All groups share one centre, and each spreads out both ways along 9 directions, with some noise.
(in the rows, 128 means zero)
Known rows, each followed by its group:
[ 87 100 113 130 139 102 103 134 100 149 152 106  68 138 101 125] -> G
[ 99 169 125  87 131 169  78 163 123  78 119 181 167 116 111 146] -> V
[ 93  89 101 104 141 121 127 126 118 132 153 107  83 131 106 126] -> P
[127 147 122 158 155 126 109 115 110 117 112 160 126 110 116 137] -> Z
[128  83 120 165 137 108  93 147  92  96 172 149  71 127  68 149] -> H
[131 114 110 125 100 114 155 123 133 116 124 127  83 113 141 105] -> P
[ 73 136 157 140 138 109  76 144 115 102 138 147  92 171  86 148] -> V
[125 147 168 109  69 128 150 122 155  89 127 193 138 180 133 157] -> V
[ 98 129 144 162 161 101 111 138 100 133 154 175  98 154 120 169] -> E
[118 127 124 123 173 141  88 107 113 147 114  76 161 129 105 121] -> Z
[162 135  63 150 155 130  84 113 130 153  64 113 158 136  66 121] -> G
[171  89  74 160 138  85 104 155 116 127 119 137 108 164  92 134] -> G
[102 145 119 111 137 144 131 128 127 113 126 138 122  90 142 124] -> Z
[121 175  96 111 119 127 140 103 147 128  62 138 156 133 152 117] -> H
[142 121 158 153 142 136 121 121 131  93 154 143 142 129 105 155] -> G
[114 112 142 160 199 137 139 106 107 153 182 138 122  87 122 170] -> P
[129 112  36  93 155 149 167 124 149 171 112 166 115  84 135 122] -> E
[103 165 158 194 121  69 155 132 109 151 132 131  73 109 169 136] -> Z
[ 86 127 147 163 147  87 123 118  96 131 168 114 101 135 116 170] -> H
[117  89  98 113 140 111 108 116 118 135 125 139  92 181 102 128] -> Z
[103 106 104 121 117  77  88 127  94 125  99  95  66 187 125  86] -> G
[134 142 132 127 132 130 121 154 132 156 126  61 162 115 138 113] -> P
[124 130 136 156 134 132 164 147 130 110 173 152 110  58 136 153] -> Z
[129  99 168 155  89  72 137  95 128  98 121 125  78 211 130 117] -> G
[ 85 121 137 141 166 143 104 137 113  89 167 152  92  77  95 144] -> V
[127 132  73 114 132 120 122 178 134 135 128 168 131 131 116 155] -> H
[104 175 164 121 131 129 102 129 130 119 105 127 172 161 142 144] -> E
[101 134 157 134 142 120 174 121 143 153 161 152 123 134 158 163] -> E
[163 111 120 170 202 123  95 130  87 100 138 147 152 109 133 144] -> G
[118 129 169 152 149 107 121  88 113 117 124 118 125 164 142 130] -> G
[105 151 152 124 169 166 109 119 112  86 141 174 151  88 137 149] -> G
[ 97 104 125  93 131 138 165 140 158 140 178 129 125 138 118 165] -> P
[153 115  93 126 115 129 119 133 138 112 102 144 119 136  98 115] -> H
[ 87 142 171 125 158 130 117 126 130 152 153  96 159 156 125 165] -> H
[151 122  92 154 171 157 109 106 100  95 121 162 123  51  99 124] -> P
[ 66 164 141 109 121 112  84 140 110  94 113 173 106 172 125 143] -> H
[104 134 145 113 101 122 135 118 141 105 132 100 128 140 119 129] -> H
[164 160 151 181 136 111  75 124 120 105  81 130 185 179  93 152] -> E
[139 122 117 128 128 160 144  83 147  82 120 159 136 100  93 130] -> P
[149 150  96 146 144 152 123 124 169 103  87 162 155 100  88 137] -> V
[133 123  86 113 114 144 140 117 126  90 116  93 122  58 116  96] -> H
[143 159 108 152 180 151 110 128 138 133 112 206 180 118 103 183] -> G
[185  90  90 132 147 158 136 122 154 139 120 153 136 108  97 117] -> H
[114 103 132 134 112 112 128 175 128 104 195 112 112 124  84 172] -> H
[ 92 136 135 129 119 109 117 131 114 109 131 168  82 142 134 128] -> P
[149 135 154 158 121 139 138  77 163 105 103 112 154 138  94 131] -> V
[100 151 114 170 129  69 146 192 111 153 158 183  73 112 158 168] -> Z
[134 149  73  83  85  98 131 169 147 148  68  62 143 153 167  77] -> E
[164 111 125 161 136 137 150  78 145 119 116 129 138 117 102 131] -> P
[141 114 114 146 161 147 135  91 125 115 130 134 132  87 107 130] -> P
[116 145 164 145 137 115 118 171 109 104 172 114 142 104 145 153] -> E
[ 94 144 149 103 103 132  94 146 133  89 130 152 128 166 104 139] -> V
[162 121 137 147 110 116 129  76 114 119 101 151 136 170 121 129] -> V
[107 146 115 116 119 135  76 132  95  85  94 125 103 108 122  85] -> P
[115  86 143 155 101  93 124  86 124 145 136  63  66 171  72 112] -> G
[127 109 134 139 124 115  96 164 108 126 151  81 111 128 101 121] -> P
[126  89  33  97 178 157  95 103 139 174  94 143 126 144  52 129] -> E
[109 132 136 132 149 131 151 130 136 135 158 174 125 121 134 167] -> Z
[139 123 101 165 158 119 143 116 118 141 127 149 112  88 125 134] -> Z
[131 106 128 130 134 134 139 110 137 133 130 148 103 136 122 118] -> H
[157 116  96 142 153 118 143  94 147 182  93  87 155 149 111 125] -> E
[124 134 157 107 148 145 166 138 146 183 173 118 197 144 158 186] -> V
[128 130 145 148 170 152 136  93 127 125 139 161 147 109 114 157] -> Z
[103 130 147 137 127 116 154 106 132 126 136 167  99 135 140 141] -> V
[135 142  85 144 113 117 105 117 127  77  70 217  93 135 102 118] -> V
[126  81 140 154 159 121  78 152  76 121 201 122 111 131  76 170] -> V
[156 131  73 135 142 160 157 141 159 123 137 207 142  64  95 169] -> G
[154 101 117 161 185 136 161 139 147 177 185 131 159 101 106 193] -> E
[109 139  99 134 205 131  65  94  86 160  82 120 148 145 115 122] -> Z
[150 119 128 207 169 105 122 114 104 134 140 147 112 106 100 156] -> Z
[ 98 122 159 162 159 104  86 115  89 123 144 138 101 166 100 152] -> E
[145 143 112 140 118 124 149 108 148 112  94 179 126 134 132 130] -> E

New rows, each followed by its group:
[119 143 168 186 125  78 124  90 121 139 105 118 103 176 126 135] -> Z
[ 94 102  93  98 158 145 140 117 132 124 160 160 108 113 108 156] -> P
[ 95 175 210 135 146 151 120 107 150 139 138  91 207 153 122 171] -> Z
[120 129 131 136 176 158  88 118  83  66 137 148 125  63 121 119] -> G
[113 150 156 121 124 129 115 123 131  87 118 168 142 157 134 141] -> G
[167 157 133 173 115 109  94 163 127 121  97 145 155 149 111 139] -> P
[137  83 145 156 156  88 175 108 111 127 172 127  88 129 179 130] -> G
[120 113 125 143 136 113 112 110 106 126 127 135 102 140 115 126] -> V
[108 121 138 124 102 142 143 107 154 138 143 106 113 126  84 137] -> G
[109 141 124 122 115 101 162 150 156 147 145 130 141 151 136 176] -> H
[107  94 126 117 151 124 163  42 154 149 128 101 125 176  98 142] -> P
[103 130 136 102 135 141 111 117 141 121 128 108 151 158 101 139] -> P
[100 132  88 114 172 138 103  97 114 128 103 158 126 137 108 138] -> P
[ 57 137 133  91 122  89  92 128  95 127 107 103  74 182 157  90] -> G
[ 83 131 147 106 190 195  94  86 127 129 148 146 163 113  75 163] -> E
[ 83 143 159 123 114 130 114 138 133 115 148 170 114 161  99 164] -> G
[138  93 144 119 100 153 151 103 173 103 155 128 129 144  63 147] -> E
[133 134 127 127 147 128 133 140 145 137 136 139 163 143 130 153] -> G
[ 58 132 125  92 124 107 146 182 151 150 171 144  89 147 145 155] -> V
[121 116 105 157 124 105 149  98 140 170 116 150  84 150  92 146] -> G
[118 104 129 143 144 129  90  73 104  92 117 112 104 144  70 118] -> P
[ 96  95  84  97 185  98 117 130 112 223 132  69 116 178 136 129] -> Z
[137 163 168 156 137 136  74 122 125  90 109 144 180 159  88 156] -> E
[128 162  98 107 162 149  83 129 111 135  86 135 184 125 121 132] -> V
[154  96 111 148 161 139 133  93 133 134 133 117 139 118  88 135] -> Z
[182 146  70 149 137 161  89 169 100  72 103 152 138  15 112  93] -> P
[122 132 124 124 123 108 129 182 138 160 151 121 136 147 133 155] -> P
[130  92 103 113 182 195  53 108  79  89 114 171  83  69  94  61] -> H
[ 98 146 135 178 149  67 165 120 120 160 162  99 132 137 136 201] -> H
[102 136 115  96 155 155 102 137 119 122 127 140 142 120 121 138] -> Z
[148 131 162 189 139 130 122  86 122  97 128 145 128 115  90 145] -> Z
[121 108 140 120 124 168 133 124 142  59 174 167 128  86  79 154] -> P
[132 128 195 252 201  98 113  87  80 148 174 115 122 104  98 183] -> Z
[102 134  60 123 158 128 140 187 170 129 132 171  97  78 107 145] -> V
[109 148 158 139 178 171  76 105 101  87 128 187 141 106 101 145] -> H
[150  96 141 208 102  78 147 103 115 105 142 140  52 125 100 129] -> Z
[ 96 132 181 128 159 149  80 103 111 118 130 130 135 156 104 130] -> H
[139 128 121 147 127 124 156 106 130 113 121 149 113 105 138 120] -> E
[ 88 141 135 132 163 149 105 101  91  93 141 128 114  65 126 125] -> H
[ 80 131 121  89 170 146  78 108 123 143 118  83 161 171  92 139] -> P
[113 125 118 128 173 139 157 117 100 137 151  81 116  33 176 102] -> E
[138 117  69 112 168 163 211 112 172 170 146 194 136  63 147 161] -> E
[112 141 151 150 171  95  84 140  98 115 123 176 132 191 136 162] -> G
[163 164  71 138 137 153 134  86 137  93  65  86 192  50 113 111] -> H
[ 82 119  79  96 201 167 120 145 113 151 172 190 117  71 118 165] -> E
[ 73 158  98 133 161 106 154 149  97 119 172 146 116  54 154 183] -> H
[176 118 132 177 143 135 137  99 137  87 131 186 142 115  98 156] -> G
[121 112 137 141 156 165  68 136  95  56 152 214  96  97  74 140] -> H
[157 116 101 167 149  92  86 162 108 135 126 118 139 149  91 146] -> E
[154 136 118 144 169 134  79 174 115  82 136 189 175 138 110 170] -> G
[119 137  79 112 157 143 108 108 115 121  93 134 129 102 120 110] -> P
[122 143 117 117 122 127 116 144 131 111 114 126 135 127 130 123] -> E
[190 113 114 168 112 149 171 125 167  91 146 166 148  73  90 156] -> Z
[177 109 145 196 137 127 151  79 162 116 122 119 141 127  68 147] -> V
[ 71  95  90  94 137 104 107 103 102 120 125 146  55 173 104 120] -> P
[143 173 134 154 148 127 122 129 133 146  92 166 170 135 145 148] -> P
[141 148 161 157 166 182 116 133 132  56 171 227 176  73  92 196] -> G
[110 151 132 115 106 124 115 154 128 109 115 146 116 133 140 118] -> P
[137 138 151 134 121 131 155 130 145 117 139 100 155 112 145 136] -> E
[134 106  82 138 140 132 136 112 121 108 121 119  87  71 110  97] -> V
[117 105 106  86 165 148 112  94 140 150 113 136 152 182 107 136] -> Z
[115 134 100 139 135 127  64 156 110 107 126 184 113 141  60 159] -> G
[123 113 138 162  85 123 186  47 155 116 117 167  54 121  98 121] -> G
[136 127 176 165 106  98 183 132 173 156 165 101 140 161 125 173] -> Z
[ 94 137 142 125 119  89  94 168  93 117 139  83 100 140 152 112] -> E
[135 158 142 166 150 128 135 153 104 130 142 162 117  60 169 132] -> P
[120 113 110 129 166 156 100 121  99 113 141 110 121  72 104 114] -> H
[ 79 111 129 129 167 120  82 140  68 128 163  95  76  97 121 112] -> P
[127 158 126 104 107 145 103 170 135 103 115 122 151 112 130 116] -> P
[137  96 126 132 131 136 121 105 132 114 138 114 121 136  87 131] -> Z
[152 125 134 172 116 114 111 142 111 100 130 149 107 107 112 125] -> P
[125 112 122 146 149 133 133  98 119 106 139 164 104 106 106 141] -> P
[123 121 125 148 158 126 128 115 128 143 133 123 132 123 111 145] -> V
[167 147 142 204 164 103  95 148  99 159 118 128 147 126 125 148] -> P
[151 102 113 167  85 122 140  90 143  90 120 176  75 128  59 133] -> G
